All groups share one centre, and each spreads out both ways along 9 directions, with some noise.
In the rows, zero is written as 128.
Some rows, each with its group after it:
[149  90  47 170 111 171  95 219 197 172 110 139 129 134 149 105 163 162
 128 154]  (3)
[107  86  92 160 181  47 105  65 151 157 124 140 111 114 135 107 208  90
 100 172]  (4)
[ 87 116 118 102 127 110 123  99 151  37 137 159 159 103 142  82 178 138
 148 141]  (1)
[175 143 127 133 120 136 102 132 101 141 117 101 151 140 111 143  96 137
 129 130]  (0)
[115 147 154 136 130 136 155  92  71 167 131  83 116 167 137  98 108  97
 129 140]  (0)
[171 149 117 134 129 127 119 161 127 154 119 137 156 146 129 164 116 160
 153 128]  (1)
[191  75  98 121 100 145 107 146 151 163 112 118 143 128 100 100  93 107
 146 146]  (5)
[137 151 181 105 147 142 143 108 116  54 185 205 133 131 121 136 164 152
 135 104]  (3)
[131  99 121  81 109 127 180  89 152  83 155 137 121  81 100  87 126 145
 142 128]  (2)
[147 126 120 118 133  90  80 132 129 100 117 106 178  79  92 128 133 114
 134 119]  (1)
[125 142 141 170 117 201  85 196 111 135 143 146 146 112  96  92 107 104
 107 109]  (4)
[150 164 194 132 160 117  76 127  92 116 170 178 165 131 120 121 128  65
 147  87]  (2)
[ 92 127 139  92 113 135 153  92 120 122 117  90 115  73  98  94 122 110
 118 119]  (3)
[132  64  97 144  99 133 116 151 134 126  98  83 122 127  96 119  87  98
 105 152]  (5)
[144 114  79 143 149  77 128 122 157  88 145 110 153 110 124 128 184 171
 131 150]  (0)
[148 204 158 154 163 126 104 128  87 159 171 152 199  72  90  81 139 115
 166 110]  (0)
[141 119 145 114 140 124  87 139 129 126 130 133 126 125 108 132 169 109
 114 116]  (0)
[120 125  88 134  99 127 204 135 130 147 105  97 151 137 117  99 138 181
 175 178]  (1)
[118 141 122 128 134 111 141 117 125 177 103 112 116 140 140 141 142 128
 132 143]  (5)
[111 117 112 128 111 142 175 123 134 153 118 132 117 152 140  92 134 141
 151 161]  (1)
[126 147 141  93 122 192 103 158 165 104 143 207 141  79 113  90 186 158
 134 111]  (3)
[116 150 106 143 108 160 133 163 136  90 136 109 150 101 137 117 100 164
 132 115]  (3)
[114 105 144 149 166  57 128 122 140  84 148 137  99  86  84 226 150 119
  70  98]  (2)
[115 148 115 166 149  82 107 136 125 144 110 139 162 134 140 160 126 124
 142 141]  (4)
[117 148 129 195 164  93 128 145 114 164 150 150 130 185 175 151 138 111
 132 137]  (3)
[163  87  86  99  97  94 137  84 123 173  54  89 140 155 123 139  72 130
 158 178]  (5)
[101 175 169 104 154 103 115  93 107  85 151 137 134  81 117 148 148 130
 113  90]  (3)
[190  99 112  81 104 191 137 159 177 160 147 133  98 122 115  89 168 156
 137 123]  (5)
[169 168 123 162 154  91  76 166 121 185 126 110 173 140 154 151 109 104
 160 107]  (2)
[ 63 152 130 149 124 129 195 119 110  60 164  81 116 137 164 106 128 156
 121 126]  (4)
[177 125 126 111 138 128 113  91  88  23 167  57 150 144  93 104 219 206
  99 155]  (0)
[122 147  84 122 120 146  88 147 158 177  78 132 155  95 142 102 137 147
 146 148]  (3)
[142 121 101 156 130 160 139 156 144 207 132 120 109 112 111  97 136 128
 117 139]  (1)
[165  92  88  92 104  98 132  77 137 118  85 107 146 121 111 135 100 160
 144 167]  (5)
[120 144 103 146 138 109 143 134 143 160 109 155 135 143 152 159 144 158
 146 147]  (4)
[140  92 129  86  67 244 106 181 150  92 100 168 102 138 101 117 136 166
  97 130]  (0)
[ 86  99 114 156 140 128 120 118 138 122 123 135  97 112 116 121 160 115
  75 144]  (1)
[120 121 103 135 134 130 142 136 144  78 155 120 147 108 115  92 196 168
 130 148]  (0)
[ 89 202 169 107 150 106 152  83  99 107 144 147 149 108 151 122 143 136
 161 108]  (5)
[161 129  98 117 111  92 102 130 126 127  94  53 166 101 122 140  71 129
 146 123]  (3)
[189 161 112 143 123 166  81 192 138 207 114 128 166 112 112 123 115 145
 152 119]  (2)
[ 83 157 111 151 114 156 188 162 123 126 134 126 176  96 101  66 157 168
 173 159]  (1)
[167 141 158 116 176  25  65  79 110 148 143  74 127 125 151 177  97  47
 121  80]  (1)
[164 130 121 143 113 206 142 197 142 165 162 107  91 148 124 118 137 162
 107 113]  (4)
[144 128 115  81 123 115 101  96 162 152  72 242 160 105 124 144 151 155
 173 155]  (4)
[164  89 118 128 124  96 150 132 162 135 177 154 160 131 152  60  79  58
 206 120]  (2)
[ 92 126  89 103 107 125 182 108 174  54 136 145 144  75 140 102 131 191
 152 139]  (0)
[144 124 102 168 133 180  99 175 146 184 124 170 124 112  95 110 155 141
 102 143]  (4)
[ 90 138  83 176 119 153 148 180 155 183 110 137 127 148 176 107 127 145
 144 153]  (2)
[112 118 113 121 126 103 140 101 132  92 121 116 136 112 123 130 146 149
 124 144]  (1)
[ 83 132 121 152 142 143 150 135 141 122 146 149 106 126 142 114 175 147
 108 135]  (5)
[115 166 102 143 124 122 137 123 125  51 135 119 151 121 163 160 106 203
 120 123]  (3)
[149 115 116 170 160  58 104 119 128  96 177 125 168 132 151 108 110  80
 146 119]  (5)
[163 147 138 132 135 126  96 141 124  92 140 159 156 129 124 170 120 157
 130 108]  (3)
[125  44  64 185  95 100  99 118 126  35  96 131 186 137 111 119  26 111
 114 182]  (5)
[122 156 179 148 154 121  74 142  87 143 121 137 127 119  87 177 141  92
  90 104]  (2)
[173 108 117 106 123 162  69 155 158  89 120 173 120 134 114 170 172 179
  92 124]  (0)
[ 84  94 107 136 101 162 165 151 153 134 113 127  91 158 151 107 131 128
 120 151]  (0)
[156  73 100 128 114 194 170 137 154 208 151  83  52 124  96  55 172 126
  90 152]  (4)
[ 54 121 132 186 140  64 136 156 124 125 113 123 132 134 156 171  67  53
 134 111]  (2)
[145 104 103 122 111 168 133 150 156 186 128 135 133 111 118  52 134 107
 156 146]  (1)
[163 123 130 129 164 104  85 128 156 182 143 174 115 139 143 138 184 105
 128 121]  (4)
[ 81 131 104 177 160 132 147 152 152 167 136 148  80 151 161 136 209 151
  93 149]  (5)
[142 105 124 144 143 115 107 128 130 139 129 140 118 141 119 138 152 113
 111 140]  (2)
[128 170 138 103 131 154 146 137 146 120 134 196 137 136 161 150 151 186
 158 117]  (4)
[138 139  94 134 118 146 134 151 134 196  95  86 122 112 112 123 139 159
 128 148]  (2)

New rows, each followed by its group:
[ 93 177 139 144 145 145 162 124 118 121 157 143 123 108 138 120 148 161
 120 117]  (1)
[140 101 113  88  82 109 141  95 109 136  58  70 136 142 117 149  54 126
 145 155]  (5)
[ 70 167 129 137 124 138 118 143 115 106  83 118 127 110 125 181 128 172
  94 124]  (2)
[143 108 175  78 102 140  91 139 110 149 102  96 135 109  77 112 104  47
 137 102]  (0)
[134 138 124 117 125 167 140 132 145 131 138 173 126 126 140 102 153 160
 144 134]  (5)
[144 138 155 111 107 161 130 119  78 143 120  82 138 138  97  90 105 109
 134 132]  (0)
[142 150 142 115 131 141 133 124 129 158 143 141 126 133 149 111 115 117
 148 110]  (1)
[125 121 143 135 158  88  89 122 137 135 135 165 131 155 163 132 158  79
 140 122]  (4)
[135 128 116 163 160 123 129 135 129 132 175  80  97 120 129 122 167 137
  85 122]  (4)
[162 149 105 148 133 175 135  97 123 195 120 189 133 117 114 100 125 175
 124 165]  (0)
[132 128  86 136  95 164 196 170 145 173 115 133 160 148 129  73 143 176
 200 177]  (1)
[188  92 108  67  96 146 147 122 161 136 117 114 103 147 128 135 128 167
 146 134]  (4)
[151 123 121 111 114 167 114 138 140 120 123 154 143 102  96 105 143 156
 129 136]  (0)
[147 119 127 114  98 165 150 128 117 125 120 137 141 136 108 107  88 144
 144 145]  (3)
[ 81 112 115 177 144 150 113 138 135  79 150 180 142  62  79  88 166 131
  79 142]  (5)
[166 107 144  67 104 149  35 102 128 118  72 202 197  45  39  91 101  91
 145 133]  (4)
[ 82 171 121 160 109 116 145 165 108 102  86 138 183 156 160 169  67 154
 174 136]  (4)
[162 107 102 129 123 141 146 142 147 137 142  79  99 142 132 135 138 157
 107 131]  (4)
[123  83 100 116 139 129 100 100 182 104 139 181  96 147 178 100 176 118
 111 140]  (1)
[145  89  63 156 131 132  97 184 192 181 110 128 114 133 143 113 184 135
 122 155]  (3)
[ 91 117 100 138 113 141 166 109 131 145 107  99 103 121 134 100 117 145
 111 157]  (3)
[ 63 128  99 194 140 104 114 114 110 119  80 165 152 121 115 155 119 142
  94 176]  (5)
[ 52 133  96 153 136 106 186  63 111 104 123 105 131  64  98  73 151 155
 105 173]  (4)
[114  97 105 115 109 145 152 140 145 140 107  93  82 143 130 134 153 150
 104 143]  (5)
[183  83  62 156 148 117 146 149 183 196 145 120  99 129 123 121 181 161
 121 161]  (2)
[ 92  87 109 142 122 101 159 131 167  70 147 171 127 120 149 131 101 113
 137 124]  (2)
[132 122 140 126 130 183  95 135 130 115 155 163 126  87  95  69 155 111
 100 118]  (4)
[141 108  99 184 176  96  62 136 148  83 166 131 121 121 136 150 191 136
  66 126]  (4)
[ 87  80 133 106 114 109 140 145 146 105 125  78 117 118 115  89 168  75
 134 126]  (0)
[169  88  95 120 128  78 169 116 178 130 168 123 141 101 131  94 108 111
 177 125]  (2)
[125 152  95 136 123 130 107 147 145 108 114 107 153 103 145 138 116 167
 127 120]  (3)
[ 72 102 152 189 150 154 179 147 113 185 162 131  56 155 113 105 158  69
  81 140]  (3)
[188 167 143 129 137 170  92 202 150 147 153 182 132 163 159 186 143 168
 143  87]  (4)
[168 127 116 121 149 122 107 109 153 147 148 135  95 123 152 149 135 140
  98 112]  (1)
[ 90 127 120 179 138 144 106 152 132  77 148 174 148 109 120 113 130 131
 101 129]  (5)
[140 122 137  85 102 154 117 134 131  87 118 109 133  77  76 124 125 145
 114 111]  (5)
[136 134 111 133 136  73 108  74 115  70 122 144 181 109 128 135  92 134
 145 142]  (5)
[149  87  87 108  96 151 182 130 153 138 123  74  86 153 134 119 127 170
 121 152]  (4)
[113 123 189  66  74 200  88 186 119  61 104 121 115 148 121 156  97  99
 115  75]  (0)
[ 98 127 171  71 128  95 180   8  81 141 102 117 104 108  96 110 113 100
 127 152]  (3)
[ 98  80 112 157 136  86 124 112 120  96 139  72 110 169 160 104 126  71
 110 143]  (4)
[131 107 121 148 126 140  83 161 132 154 104 149 136 134 112 124 131  94
 115 136]  (1)
[ 73 200 137  94 124 102 166  61  89 174  36 133 128 154 160 189 118 183
 152 160]  (5)
[171 171 151  52 114 143 166 103 128  92 149 107 125  95 122 144 125 193
 151  89]  (4)
[ 93  91  99 149 104 151 161 146 123 148  91 122 124 134  98  99 141 135
 123 178]  (1)
[141 138 104 116 135  89 135 112 132 129 107  69 128  88 110 170 138 173
 114 128]  (2)
[124 165 149  94 120 108 147 100 112 100 128 116 157 102 121 134 106 146
 157 112]  (4)
[131 146 121 116 131 105 141  92 119 173  99 135 136 139 145 136 125 140
 157 150]  (5)
[ 80 122  59  95  82 183 146 108 170 174  53 130 123  81 140  44 146 171
 141 183]  (3)
[119 110 136 106 111 124 121 114 138  62 130 168 157 125 138 115  86 110
 152 122]  (2)
[134 161 128 143 175  59 125  95 127 132 151 132 140 128 164 148 167 131
 146 124]  (5)
[ 87 124 174  79  80 209 149 147 107  84 133 118 127 113  93  51 141 107
 134 116]  (0)
[185 116 139  90 130 140 120 159 160 134 177  95 108 113 125 107 162 118
 138  87]  (5)
[120 128 148 124 121 187 126 141 142 173 139 203 101 175 180  83 127  95
 144 125]  (1)
[152 132 104 127 137 113 111 124 144 132 121 154 134 124 131 153 155 171
 127 139]  (5)
[ 80 164 150 155 144 145 115 142 121  59 168 173 146  93 128 116 148 140
 108 102]  (5)
[139 122 122 152 139 125 127 138 143 121 170 151 146 143 159  85 122 102
 153 125]  (5)
[ 79 101 110 110  93 176 178 120 149 116 118 158 122 136 133  42 157 142
 152 170]  (1)
[176 141 122  96 127 157 136 101 122 174 136 106 130 116 111  70 171 153
 143 148]  (2)
[148 119  65 111 134  85  65 123 169 145  70  84 136  76 129 166 146 163
 108 137]  (3)
[170 113 114 114 113  76 109 104 108 183  71  86 160 151 125 148  54  93
 167 151]  (5)
[ 80 119 136 121 119 131 131 170 160 117 123 151 126 107 138 120 138  94
 140 105]  (0)
[166 150 136 119 117 143 117 149 120 152 118 137 154 127 114 143  99 139
 152 118]  (1)
[133 127 114 149 127 131 141 111 117 163 110 161 134 171 150 123 118 138
 145 166]  (3)
[128  96  98  96 117 103 158  87 158  66 118 114 111  84 105 155 140 185
 110 138]  (2)
[142  82 133 132 130 127 120 115 131 139 139 155 117 152 121  96 138  82
 131 145]  (2)
[137 156 126 134 156  54 112  93 106 155 106 110 152 132 140 171 120 115
 148 130]  (5)
[100  83 105 123 107 140 177 121 150 153 114 126  89 178 167  87 139 117
 143 166]  (4)
[136 130 117 189 154  73  58 116 101  84 128 175 215  87  92 138  82  98
 126 138]  (5)
[158 124  80 119 129 153 117 121 184 138 117 226 136  72 116 133 150 199
 125 148]  (0)
[161  71 102 144 133 160 112 134 152 165 134 170  91 159 109 107 189 136
  93 170]  (2)
[133  67  79 126 139  75 104  78 158  58 102 120  96 142 139 197 164 179
  66 160]  (1)
[149 109 138 100 109 170 125 102 102 139 106 108  99 159 112 114 126 133
 102 149]  (0)
[127 114  75 175 150 165 138 149 183 158 155 166  75 119 148 131 190 196
  72 147]  (1)
[157 122 163 124 136 154 121 136 122  94 160 181 120 127  87 160 139 148
 105 111]  (3)
[121 152 149  95 112  95 125 112  96  89 121  69 199  51  62  93 101 107
 168 114]  (1)
[118 158 119 159 137 126 126 161 123 128 134 122 167  89  97 122 148 152
 141 129]  (1)
[101 133 120 109 116 160 149 103 127 107 121 137 119 124 135  98 155 168
 123 146]  (2)
[111 138 122 108 107 134 133 135 157  28 140 184 168  93 146 137  91 164
 155 100]  (2)
[ 99 229 198 115 131 184 106 164  94 110 141 182 164 104 132 136 117 136
 146  70]  (5)
[150 109 101 120 147 119 117  95 164 105 141 151  87 140 167 165 158 174
  88 132]  (1)
[145  64  60 131 124  97 122 123 176 104 105 130 128 145 138 130 174 167
 124 180]  (1)
[124 143 122 150 147 100 122 127 120 154 136  88 135  95 109 130 132 116
 118 123]  (1)
[113  84 140 129 152  73 139  97 144  61 160 156 108 115 114 166 146 110
 101 119]  (2)
[153 166 104 145 123 131 178 169 131 184 142  96 183 100 110  80 133 161
 200 141]  (1)
[162  89  93 121 117 129 111 130 160 120 101 168 118 182 160 158 139 162
 131 158]  (1)
[148 156 122 101 107 171 197 135 137 163 134 110 103 121 127 129 131 202
 146 126]  (4)
[ 99 121 122 109 126 158 158  96 158 101 150 174  98 136 173  84 161 149
 126 139]  (1)
[114 149 129 168 132 146 137 176 122 148 140 127 129 161 155 133 122 123
 134 123]  (4)
[168 125 114  85 105 193 144 160 171 138 142 145  95 142 146 116 170 186
 136 123]  (5)
[ 95 118 136 134 161  74 112  75 126 174 113 164 138  99 120  85 162  59
 142 152]  (4)
[100 143 127 120 143 114 142  85 159 189 106 208  96 111 164 154 101 122
 131 128]  (0)
